The first 9 rows are patterns. Each new row is the sum of 3 different patterns, raised or lowered, with some noise. Before adding, each is slid sideways (what falls off one end comes back at the other) and multiplied by a number that may be negative. Names go in the order of the patterns.
Some rows, each with the names of its patterns after it:
[ -5.0 -18.0  -2.9   5.4   3.1   5.1  -6.9 -12.9  -6.4   5.4   0.3  -1.1
   7.8  -0.2  -5.2  -6.1 -10.4  -9.1   2.3  11.2   0.7  -2.1  -5.8  23.5
   1.2  20.6 -10.6  12.1   0.1  -1.7  29.7  -4.8  -3.7   8.3 -11.8]  Bigov
[  5.9  -1.6  10.4   3.8  -6.9  -9.3  -6.3  -8.1  -9.7  -6.5   6.0   3.8
   5.1   0.7   3.7  -1.3  -1.6 -11.5 -15.6  -1.5  10.8  -1.1   4.0  -0.7
  -6.6  -0.8   1.9  29.7  11.7  -6.9  -0.1  -3.1 -24.6   4.1 -29.7]  sefi
[-22.2  -1.9  -4.0  13.6   3.2  12.9  -2.7  -2.6   5.1   0.3  -4.6  -8.5
   9.4   9.0  -4.5  -2.9   2.0   1.3   2.1 -24.6  12.5 -21.3  -9.2  -5.4
  -8.1   5.7   0.9  -5.7  -6.0  13.3  -2.9  29.7   3.1 -21.4  14.9]  Vav
[  6.1   1.7  29.7  -8.6  -3.4  -1.0  -5.2  -0.1  17.2   6.3 -21.4  -0.3
  -8.0  -6.0   1.8 -17.7   8.3  -9.3  -1.4  -2.8 -29.7  -0.3  -6.9   3.8
  -1.3 -16.7   7.4   0.8  12.9  -1.1  -1.8  -3.9  -5.5  12.6 -15.3]  gaden
[  5.4 -11.2  -5.6   8.7 -12.0  -5.0  -1.0 -19.6  -0.8  -1.3   0.6  13.0
 -13.8   1.6  11.2  -5.7  -2.4   3.6  -4.1   6.6  -6.0  -5.2  -5.5  -2.6
   4.7  -4.1   7.1  -5.0 -23.2  -9.6 -29.7 -19.3 -22.0 -19.7  15.3]  zula
[ -1.5   0.1  -0.7   2.2   8.6  -2.3 -15.3 -29.7  -7.7  16.9 -29.7   5.5
  -4.3   3.0  -6.1   9.0 -11.6 -11.0  -2.8   2.3  -3.1   8.9  12.8  -4.4
   0.4  19.3  -5.0  14.3  -7.6   7.6  -2.9   6.4  -3.8  10.8  -4.1]  vif
[  1.0  13.1   4.6  -2.4  -4.3  12.3  -2.9  -3.4  -5.7  -0.1   1.5   3.0
   5.1  10.9  21.4  -5.8  -5.9  -3.4   2.5   6.0  -1.4   2.3  -1.7  -0.2
  -3.0   2.5  17.9   6.9  -3.5  26.9 -19.2  29.7  -0.7  -0.2   0.3]  Viv
[-23.8   2.7  -4.3  -0.1  -8.5 -22.1   3.8  -0.4   7.8 -28.3  20.7 -15.5
   0.5   6.1  -7.0  21.4   3.6   9.6  -8.7  12.2   0.3  -0.3 -22.6  -8.5
 -29.7  -1.6  -4.8   3.3  -2.9   7.5  -7.1  -6.7  -5.0   8.2 -23.1]  sebes
[  4.0   6.6  20.5  11.2   0.8   0.8  -1.7   2.4   0.2  13.7 -13.7 -16.9
   8.5   6.2  10.8  -0.5 -29.7 -16.3  11.3  -5.6 -20.3   8.2 -12.7   5.4
  11.1  16.6  -3.5   0.1   5.6  11.4   1.5   0.7   5.2   0.2  -1.5]  ledid

New rows. What belongs after each?
[-10.5  -3.4  -3.2   3.9  20.2  12.1 -14.7  -2.7   6.2  -5.8   2.7 -33.4
   6.6 -20.6   5.9 -10.4 -22.0   0.3 -30.6   7.9  11.2 -14.3  11.7  19.3
  11.4  17.2  -6.9  -5.2  -6.7  13.9   6.3  11.1  -5.3  17.3   1.3]  Bigov gaden Viv
[-22.4  10.0  -2.0 -26.3 -19.9 -21.4  -4.1   4.0   1.6  -7.9  -9.3 -24.4
  -8.8  -3.5  -8.9  -6.4   2.4 -27.7  21.7  -3.1  14.3  -8.7 -15.2  -1.6
  -4.1  -0.7  -1.9  12.9 -17.8 -41.0  -9.3  -4.4 -18.6   0.3 -54.4]  sefi Viv ledid
[ 13.5  -5.9  21.8  16.6  26.5   7.3   0.2  25.4 -10.9  19.2 -13.2  11.2
  18.6  -8.6  16.1  -8.9  18.1 -25.9   4.9   2.7 -14.0 -12.2 -18.9  -6.5
 -14.5   6.8 -15.1  11.4  -4.7  12.5   1.0  17.6   2.4  -7.7  -3.0]  zula Viv sebes
[  3.6   8.4   2.6   2.6   4.3  34.4  53.9   9.6 -13.2  28.7   6.1  48.8
  24.8   2.8  23.0  23.9  34.3  21.1   2.5   3.0 -12.3   8.2  16.8   2.2
 -22.0  21.2  -7.1  10.3  -2.6  13.4   0.8   8.8 -13.3  11.9  24.5]  vif Viv ledid
[  2.3  -2.8 -30.4  11.6   4.6  -8.7 -42.4  -8.2 -37.5 -14.7 -17.4  -3.5
 -36.2   4.4 -12.3 -11.4 -15.9  -9.2 -32.8 -40.6   3.1 -13.7 -23.6 -16.5
 -44.0   7.6 -23.2   3.1 -39.8  30.8 -36.7  -7.1  -4.9 -18.6  12.3]  gaden vif sebes
[ -5.5   4.7  10.5 -14.3  -4.7   1.3  29.2  21.9  19.0  11.0   8.0  30.5
 -37.1   1.4   9.0  -0.7  -6.1  -6.8   0.5 -10.3  19.8 -17.2  -9.6  -4.9
   4.1  15.1  17.2 -13.0   1.2  -4.8  -4.8   7.4   0.4   2.7   4.0]  sefi zula sebes
[ 22.3  -2.7 -17.8  14.5   2.8  -1.3   3.5  13.2  -4.0   8.6  11.7   1.8
   7.9  -8.7 -19.6  -9.3   4.8   5.8 -21.1  -0.5 -10.3   1.3  -3.9 -22.1
   1.8 -10.0 -13.3  17.3   4.5   9.8   2.4   9.7 -14.1  10.8  17.4]  zula vif sebes
[-12.8 -15.0  -9.9  -8.5  -2.2   1.7  33.8   3.8 -11.0  17.4  16.1 -26.5
  -6.3 -36.8   8.1  30.3  17.6  -6.6 -14.8   9.9  -4.5  -1.8  -4.6 -16.2
  -9.2   0.2   3.7 -11.6  -7.2  -1.5  -4.8 -15.7 -13.5   3.6   1.2]  sefi Vav ledid
[  8.4  10.4 -14.1   5.2   7.2  11.5  20.4   3.8  14.3   9.2  16.0   5.8
  16.0  18.7   3.5  28.8   7.2  10.6  20.8  37.6  -0.1  -0.7  14.8   6.9
   1.5  20.3  19.2 -21.9  17.2  -8.0   6.3  11.7  -9.3   8.6  -8.8]  gaden Viv ledid
[ 15.4  31.8  21.7  41.3   9.6  26.4 -18.6  17.6   3.8  20.0  11.1  -5.7
  21.0  20.4  22.7  18.7  13.7  31.2  10.6  14.8  10.2   3.6  37.7  19.1
  30.4  17.7  12.3  23.1   6.1  16.3  22.0  19.7  17.3  18.0  -3.9]  Bigov Vav zula
[ 11.8  16.1  20.8  15.0   8.4  11.9 -12.0  -4.7   6.2  -3.5 -10.8   0.9
  -2.8   8.4  16.4   5.4  16.0 -17.9   0.8   4.1  -5.2 -14.7   6.0  -3.6
 -16.9   2.2 -10.7  10.7  -4.3 -19.5 -17.5  -2.6  -5.2 -23.1   6.3]  zula Viv ledid
[  7.5  11.7  -2.2  17.9  20.5  16.4  13.2  -6.2  21.9  29.3  40.0   0.7
  -2.5  37.0 -11.8  21.4   3.8  -7.3  -3.8  18.7   4.3  -1.2   5.1   5.9
  30.3   9.2  -3.1  28.2   0.4  -1.9 -14.5   6.2  13.1  20.7   9.3]  Vav Viv ledid
[ 28.2  -0.5   3.7   1.5  -1.6  11.3   7.4   8.5 -25.7 -47.1   5.1  19.6
 -27.3   6.7 -27.1 -11.7   4.6   0.9 -24.4  -2.8 -11.1   7.0   1.9  21.3
   6.8  -2.3  15.1  30.6   7.9  21.8   6.3  15.9  -9.4   6.4   6.6]  zula vif ledid
[-11.8  18.9  -0.8   4.1   8.1  17.0  15.6   4.7  -9.3   1.2   7.9   9.5
   2.3   6.6   2.2 -10.9 -15.1  12.1  32.1   6.3  13.1  33.7  -1.7  14.7
   3.2   0.8  -2.0  -2.4  21.9   6.5   7.0  17.8  10.2   0.0  10.2]  zula vif Viv
[-16.5 -21.3 -25.8  -1.6 -19.5  -7.2  -0.6   9.5  17.5   2.9  23.7   4.8
   6.7  -5.6 -11.0  -1.9   0.5  18.7 -25.6  10.5  -6.0 -18.7   9.0 -28.7
  15.4  14.8  -5.0 -14.9 -19.9  -1.8 -24.0   9.3 -11.1 -12.3   8.5]  Bigov Vav sebes
[  1.6   1.7   4.4  -7.7  -0.6 -11.7  -6.3   9.3   0.7  -3.3   1.9  42.6
 -24.8  10.8  -4.6  -2.9   3.7  22.7  11.1 -10.2  -5.2 -10.3  -7.5   5.2
  -8.5  16.7 -12.2 -11.5 -23.5 -35.7  12.7 -24.6  10.6   2.4  -8.4]  Bigov gaden vif
[  6.3  20.8  -1.7   1.6 -10.8   6.7 -31.1   0.7  -0.2   2.4  10.4   6.6
 -13.0 -10.2  26.8  -5.1   3.7 -22.0  -3.3  -5.2   0.0  -4.8  -3.3   0.3
 -10.7   4.8  17.4  -7.6   6.8  31.1  -4.1  19.4 -15.3  -4.3  -5.1]  Bigov gaden Viv
[ 16.3  17.1  16.9  21.5   5.1  -2.8   6.7   9.5  17.2  16.9  -2.2   2.1
 -18.8   3.6  32.7 -16.5  11.4 -10.9  -0.3   9.4  -6.5   7.8 -22.4   8.1
   9.1   7.2  11.9  12.1   0.8  12.7  30.0  -8.9  25.0   1.5  21.6]  zula vif Viv
[23.2 24.1 31.7 -1.9 28.5 17.3 39.6  0.9 34.0 31.6 15.6 28.2 33.2 12.2
 10.1 15.8 34.1 30.6 40.2 14.9 13.9 -7.2 36.5 14.0  2.0 55.3 13.1 29.4
 16.0 14.2 25.1 24.8  2.9 22.7 18.5]  gaden vif ledid
[ -7.1 -28.3 -24.6 -42.1 -21.3 -15.4   7.0  -2.6 -16.0  -3.8 -24.9   3.3
  -8.7 -10.1 -43.6   5.6 -10.8 -13.1   2.9 -30.9 -19.2 -14.3 -14.2 -36.7
 -22.5 -22.4 -15.9  -2.2 -18.8  -1.0 -25.4 -10.0 -20.8  -1.8 -13.2]  Bigov vif sebes
[ 24.6 -19.5  22.3 -10.7  24.9  10.2  49.5  29.0  31.3  21.9  14.8   8.4
  10.2  -0.7  36.5  24.2  19.5  16.3  38.0  29.9  16.0   5.5   7.0  23.7
  44.3  15.5  18.2  14.4  25.2   6.2  43.3  49.7  41.4  26.8  16.4]  sefi zula sebes
[-19.6 -11.1  12.0 -16.2  -2.5 -10.4 -12.9 -19.5 -31.5  -5.6  -2.3  -8.2
 -14.2 -31.8 -34.1 -39.9  -3.2 -32.5 -36.9 -21.0 -14.9   9.6 -49.9   7.7
 -25.1 -10.1   4.2 -20.8 -17.3 -26.2 -12.3  16.4 -32.6  -1.8   1.6]  gaden zula vif
[17.6  4.0 22.9 21.1  5.8  4.0 11.9 15.3 20.3 16.5 -0.5 -0.2 14.5  9.5
 10.0 12.0 -9.2 -3.7 17.2  0.9 -7.2 19.9 -0.2 18.8 19.4 14.4 -7.4 -6.2
 10.1 -4.6 15.2  0.2 18.1  6.5  6.2]  zula Viv ledid
[-11.8  -2.6  -4.2 -15.9  33.7   3.2  15.7 -24.9   0.6 -17.9 -14.7   4.9
  -6.8  -3.1   7.9 -13.6 -20.6 -26.3  -6.1   3.7  -4.1   1.0 -13.4 -16.8
 -25.6  15.8 -21.8  14.4 -19.5  -7.8 -10.4  -8.1 -11.4 -31.6  -4.5]  Bigov Vav Viv
[ -5.2   1.9  -7.7  18.0 -10.7   9.9  16.3  10.8   1.0  27.4 -16.1  13.1
  12.2 -14.3   2.2   0.9  30.2  12.8  19.3  -3.7  14.9  -0.2   0.7  -9.1
   2.0  10.2  10.7   0.8  22.7  33.9  -3.7   0.3 -13.2  12.6   9.0]  Vav Viv sebes
[ 40.3  -0.8  36.7  27.3  37.1  26.1  23.3  63.2  35.6  47.3  31.9  31.9
  24.1  30.9  14.8  38.4 -21.2  31.2  17.7  42.2  20.3  42.6  25.4   5.6
  27.9  40.6   3.4  18.6  43.5  42.1  39.0  17.2  -4.5  26.8  21.2]  Bigov zula sebes
[ 10.7   2.5 -10.6   6.3  22.3 -27.2  32.9  13.4  12.0 -16.9  14.4 -36.9
  11.7 -23.5  16.2   6.4  -1.8  28.2   3.4  -3.6  33.1   2.3  32.7   0.6
  15.6   4.8  13.8  11.7  31.7   8.9   1.9   0.1  -0.7   2.8  23.4]  Bigov sefi vif
[20.7 37.2 34.0  7.1 13.5 17.5 10.7 26.6  1.8 26.5 20.5 13.7 11.8 -2.5
 23.8 14.6 10.8 32.7 -6.3 44.4 19.9 24.7 12.3 13.0 25.9 16.0 25.2  5.8
 31.4 14.5 36.7  2.3 10.2 18.4 19.0]  Bigov gaden Viv
[-10.3  26.9 -35.9  17.9  18.1  -9.5  25.2   3.5  18.9  -6.9 -14.3 -13.9
  -2.7  -6.1 -13.4 -10.0  17.6  13.6  -7.5  -2.1  20.0  11.9  -4.1  -1.4
 -11.4  23.9  -3.6  20.2  19.8  -1.0  10.5   3.0   1.4  19.7  16.7]  Vav zula Viv
[-16.0  -1.1 -23.7  12.8  13.6   2.1   9.3 -20.2  10.0  24.0  -0.7  16.6
   6.4  14.6   3.5 -11.3   3.3 -30.5  24.9 -10.5  11.4   4.6  -5.6  14.1
 -17.9  -1.2 -11.5  17.0   3.2  13.1   7.7   0.0  -9.2  -0.1  19.1]  Bigov gaden Viv
[ 13.1  10.8  -0.4   4.3  56.3  29.4  44.2  36.2  23.0  35.0  -5.8   5.2
  22.8  26.0  -1.1  21.1  37.1  34.5  28.4  14.8   5.3  22.0  33.5  51.1
  19.9 -19.5  68.7  -6.7  26.9  13.6   8.1  15.6  11.4  25.9  10.1]  zula vif sebes
[15.8 29.0 17.7 22.7 14.5 44.0 19.3 17.9  8.0 15.1  9.8 13.3 29.6 29.1
 20.0 16.0  6.7  6.3 14.7 22.6 14.9 24.2  7.8  8.9 24.7 24.5 12.3 28.2
 -0.3 22.8 19.7 38.4 17.9  7.5 17.2]  Bigov vif Viv
[ 25.4  17.3  14.0  -6.4  16.0   9.7  31.2 -18.5  20.7 -11.5  23.2  -5.2
  19.6  11.2 -14.7   7.7  -1.7   4.8  36.4   7.0  39.5   7.7  14.0  15.3
  36.2  15.5   7.8  48.2   0.1  16.4  13.0  18.1  -2.2  22.3  31.6]  Bigov Vav vif
[ -7.2 -11.9 -11.7  16.3   5.2  30.9  32.1  -8.4  31.5  -6.9   2.2  -2.7
 -10.9  28.7   5.3  -1.1 -12.1 -17.0  27.1 -30.7  11.6  -2.4  -6.8   6.0
  16.9  10.5   7.7  17.6   7.7 -12.0  27.8  -1.6   9.8  14.4  51.9]  sefi gaden vif
[ 17.1   1.1   9.8  22.1 -21.3  -0.8  -9.0  16.0  -6.3  12.1   3.4  27.3
 -10.5  27.4  12.5  11.5   6.0  23.0  -6.2  31.2  16.1  26.9  -3.3  15.6
  46.1   8.8  16.4   8.9  23.0  24.5   6.5  10.4  -1.9  28.1 -11.7]  sefi vif sebes
[-24.3 -25.0 -33.9  -8.6 -11.0   0.9 -14.8 -18.3 -26.6 -13.1  -7.4  -9.8
  -7.0  -2.1  -5.8 -22.0 -18.4  -1.1  -3.7  15.3 -17.9  -7.5 -19.9  15.6
 -13.1  20.7 -31.8 -10.7  -7.5 -10.3  21.2  -9.8 -31.4 -25.6 -40.4]  Bigov vif ledid
[  5.1 -31.6 -46.7 -10.3 -14.5 -53.2 -13.8 -32.4 -25.7  -3.6 -16.7  15.9
 -13.4  13.8 -21.8 -13.0 -19.8   2.4 -23.1  -9.7   9.4  -9.6  -2.7  -5.2
   9.6 -14.4   0.1 -18.7   2.4   1.1   1.6 -23.9  -3.8  23.3 -20.9]  Vav vif sebes
[-14.8   0.0 -12.1  -2.6  -5.7  -8.9 -17.5  -9.8  24.7  16.7  -0.3 -43.4
  28.8  -6.0   1.7  -2.1   4.2 -25.3  -7.4  18.5   0.8 -14.3  14.3 -28.6
  -0.2  -7.2   3.1 -18.3  -4.0   6.2   3.8  -2.1 -10.4  -5.6  16.0]  gaden vif Viv
[-12.0  -3.4   2.8 -10.3  -9.0 -13.4  28.9  11.2  10.5 -18.2  17.0 -32.9
  12.4  -0.9  -7.8 -10.9   7.1  -7.6 -12.6 -29.2 -16.1   0.8 -11.9  -8.8
 -13.3 -15.3  -7.7  -1.2  -0.6  -2.6  12.0 -17.5 -24.3 -15.2  -7.4]  Bigov sefi Viv
[17.8 16.2 23.0 25.1  0.9 25.0  9.5 15.4 25.4 13.2 22.6  9.7 21.5 36.0
 11.1 20.4 23.6 25.4 22.0 11.7 14.9  3.9 23.4 22.1 25.4 18.2 10.9 26.7
  6.7 15.8 -1.2 27.0 33.9 26.8 31.8]  Bigov gaden zula
[  6.6  -4.3   1.9 -10.3  -6.9  -3.2  -7.7 -11.8  10.1   0.5  -1.5  -9.0
  -3.9 -14.6   2.4  18.3   8.9   1.5  -6.2  33.4   8.2  12.6 -15.8   7.2
   4.3  -4.6  36.1 -14.5   8.4   9.1  -8.8   0.8 -20.4   0.9  13.4]  Bigov zula sebes
[19.2  7.0  9.3 -2.2  5.8 11.2 15.3  3.9 13.5 -7.4  8.7 22.0  4.5  6.6
 -3.3 18.8 18.7 17.8  5.2  6.9 10.5 10.0 13.1 19.0 29.6 13.6  1.2 16.7
 11.3  0.9 21.3  3.0  5.2  6.6 14.8]  vif Viv ledid
[-2.5 20.7 -7.1 12.1 -3.1 -6.5 -4.7  7.0  8.3  2.8  3.9 12.0 20.7  9.0
 24.0  1.6  5.5 14.0 23.8 27.7 15.2 11.1 37.5 11.3 20.7 27.6 11.3  2.2
 35.6 20.3 22.2 10.4  4.1 -7.2  5.1]  Bigov vif sebes
[35.7 32.9 43.9  6.0 13.1 24.8 28.3 31.8 14.8 35.9  2.8 39.5  5.2 26.5
 25.1  6.5 31.5  4.0 34.6 -0.8 23.8 -2.0 16.5 20.6 35.2 26.5 47.5 15.2
  7.1 -3.3 30.1 26.6 -1.3 48.8  0.7]  vif Viv sebes
[-21.3 -23.8 -39.5 -14.4 -29.5  -0.7 -23.1   0.1 -18.5 -28.5 -40.3  -4.8
  17.6 -10.6 -14.2 -12.7 -27.4 -40.4   3.2 -42.6  -5.6 -18.8 -18.2   6.9
 -23.3 -14.4 -20.5 -23.3  -0.6 -21.6  -2.1 -13.2  -6.1  -3.8 -27.4]  sefi gaden Viv
[  3.1  -6.8   1.6 -17.4 -29.5 -10.9  26.7 -24.7  23.2  -7.5  -0.1 -11.4
   6.1 -14.5  -9.8   1.9   0.6 -20.5  15.6   8.3 -16.8  -8.8   6.1   4.9
  25.6 -15.3   2.2  -5.8  14.2 -20.3  16.3 -15.6  -7.4   0.9 -16.9]  zula vif sebes
[  6.0  18.7   4.8   2.0 -19.0  21.1   8.1  12.4  12.1   5.6  -6.0   9.4
  32.7   5.9  30.2  26.1   4.2  23.4  -5.3  15.7  30.4  29.2  35.1  14.2
  25.5  20.9  19.9  35.9  -4.2  11.0   3.7  12.7  29.7   7.5  15.6]  Bigov gaden ledid
[-10.5  -6.4 -14.9  16.2  -7.6   7.6  -8.1  16.5  -3.9  -7.4 -29.3 -20.7
 -44.5 -20.9   3.8   4.3  -5.0  -2.1   0.5  -7.3   2.6   0.4 -17.2 -20.1
  -4.7  -5.5 -12.9  -9.8 -41.4  10.4 -31.5  -7.0 -30.3  17.3 -16.0]  Bigov Viv sebes
[ -7.6 -23.4 -24.5  28.5   6.4 -14.4 -15.7 -17.4 -25.4  -2.5 -29.2 -11.3
   2.5  -5.6 -13.6 -14.2 -15.5   0.1  -7.8  -9.6 -14.5  -0.7  10.3  12.4
 -20.0  -8.1 -26.6  -4.3   3.0  -6.6 -14.2  14.8   6.2  -8.4   1.2]  sefi sebes ledid
[ 24.7  17.0  24.5   3.5  23.3   8.9  18.9  -5.6  16.1   3.7  10.9   5.5
  30.0  -7.2   2.0   1.6  18.5   7.0  28.5   6.7 -11.7   1.4  38.5 -15.3
  32.6  27.9  21.1  18.9 -14.6   2.9   4.6  17.8  10.6   7.1   4.2]  Bigov gaden sebes
[  6.0 -20.9  15.9  13.8  24.5  16.0 -12.1  -9.8  18.6   9.2  -0.9  25.1
  13.0   7.1 -21.7 -13.0   3.9   7.3  13.6  13.6   7.6  33.9  30.6   9.9
  16.8  -2.7  26.0  18.3  12.7  47.7  12.4  -2.8   8.4  -2.0 -21.0]  Bigov sefi Viv
[  1.1   6.8   2.7  29.5 -12.0  33.1  23.8  20.6  15.9   2.3  -3.5   0.5
  12.4  -7.4   1.2 -22.7 -16.5  32.5  -9.9  29.8   1.8  -5.7 -23.0  11.1
  -7.5  -3.4  11.7  -8.0   0.8  16.0  30.6  14.5   3.2   0.0  33.1]  Vav vif ledid
[ -8.6 -20.8 -26.0 -33.5   0.8 -37.7  -1.2 -20.2 -35.0 -18.7 -26.1 -20.3
   0.2 -26.7 -36.1 -10.3 -44.0 -27.3  -5.7 -40.9  -0.2 -29.0 -23.0 -35.2
 -37.5 -24.8 -25.8 -12.7 -28.9 -46.9 -23.7 -39.3 -36.1 -43.6 -34.9]  Vav gaden zula
[-13.1   3.1  -4.1   4.8  -6.6  11.9   9.7 -17.5   9.1 -12.9   1.5  -5.2
   3.5   0.2  -5.6 -10.6   4.3   2.8   1.7 -22.3  13.2 -24.5  -5.3  -6.5
  20.2  11.0 -13.0  20.0  -8.4   3.8  -8.8  33.4  -5.0  -2.8  19.9]  Vav gaden vif
[-20.7   5.7 -13.8  -7.2   1.8 -10.8  10.5   0.2  -0.1  12.8  -2.3  12.6
   1.8 -23.1  -6.0 -22.3  -2.1   1.2   4.9 -13.6  -4.9 -18.5   5.0   7.2
 -11.5  -3.0 -11.0  25.5  -3.5 -11.1  -9.7   3.8  -3.1   4.3   0.1]  Vav sebes ledid
[-19.1  11.4  -4.8 -21.9  12.5 -26.4  -2.6  17.1   2.5   4.9   1.1   3.9
   1.1 -16.4 -13.4   7.1  -2.0  -4.6  10.7   4.3  32.2   0.3  -6.3  -3.1
  -4.7   0.9   0.9  10.8   0.7 -19.1  18.1   5.5   7.2  -0.9 -30.2]  sefi Vav ledid
[  0.2  13.2 -10.8  -1.9   3.9 -29.8 -21.1  -6.6  -6.0   5.7 -13.8   0.3
 -14.4 -11.9  12.1 -14.9  -6.0 -27.3 -21.7 -17.7  -4.5  -6.8 -11.2  -1.8
 -14.5 -22.4 -18.6  13.2  -9.3 -14.9 -23.3 -21.8   1.0   9.5 -18.1]  gaden vif ledid
[ -2.8 -20.5   4.9 -17.1  -8.7 -10.7 -31.7 -24.3 -24.6   0.8 -13.4 -15.0
  -8.0 -25.0 -10.7   0.8 -16.5 -24.5 -12.2  -2.7 -18.8   6.0   5.1  16.9
 -20.0  -6.8   5.3   0.6  -5.9   4.1   8.5 -33.1  -4.6 -14.8   0.1]  gaden vif ledid
[-17.1  -0.8   1.3  -3.5   4.4  18.3  -4.7  -6.6  15.9 -28.7  19.0  -0.1
   1.4  -1.8   2.0  -6.2   6.0  -6.1  17.9  11.4 -11.2  -3.9  -1.7 -25.4
 -11.2 -49.7  -1.8  15.3  -7.5   0.8 -13.9 -10.3 -11.4  -1.1 -21.3]  sefi vif Viv
[-15.4   2.5 -10.3  -3.8   8.4  19.2  -2.5 -16.9   8.3 -11.3   2.1  -8.4
   6.9  -8.4  17.5  -5.7  -9.3  -8.3  -2.9  -4.5 -19.6 -13.3 -13.4 -36.2
 -14.9 -25.7   5.0   0.9  -4.1   5.5 -21.2  14.4  -9.6  -8.6  -5.7]  zula vif Viv
[-24.9  -9.3 -20.5 -13.0 -37.0 -29.0 -18.8 -16.1 -32.2 -29.6 -54.8 -21.4
  11.1 -17.8   4.1 -34.5  -1.3 -45.6 -35.8 -33.8 -11.8 -25.0 -21.2 -19.6
 -14.7 -17.1 -28.9 -37.1 -25.4 -18.0 -35.2 -41.4 -19.5 -24.8 -17.5]  Vav vif Viv
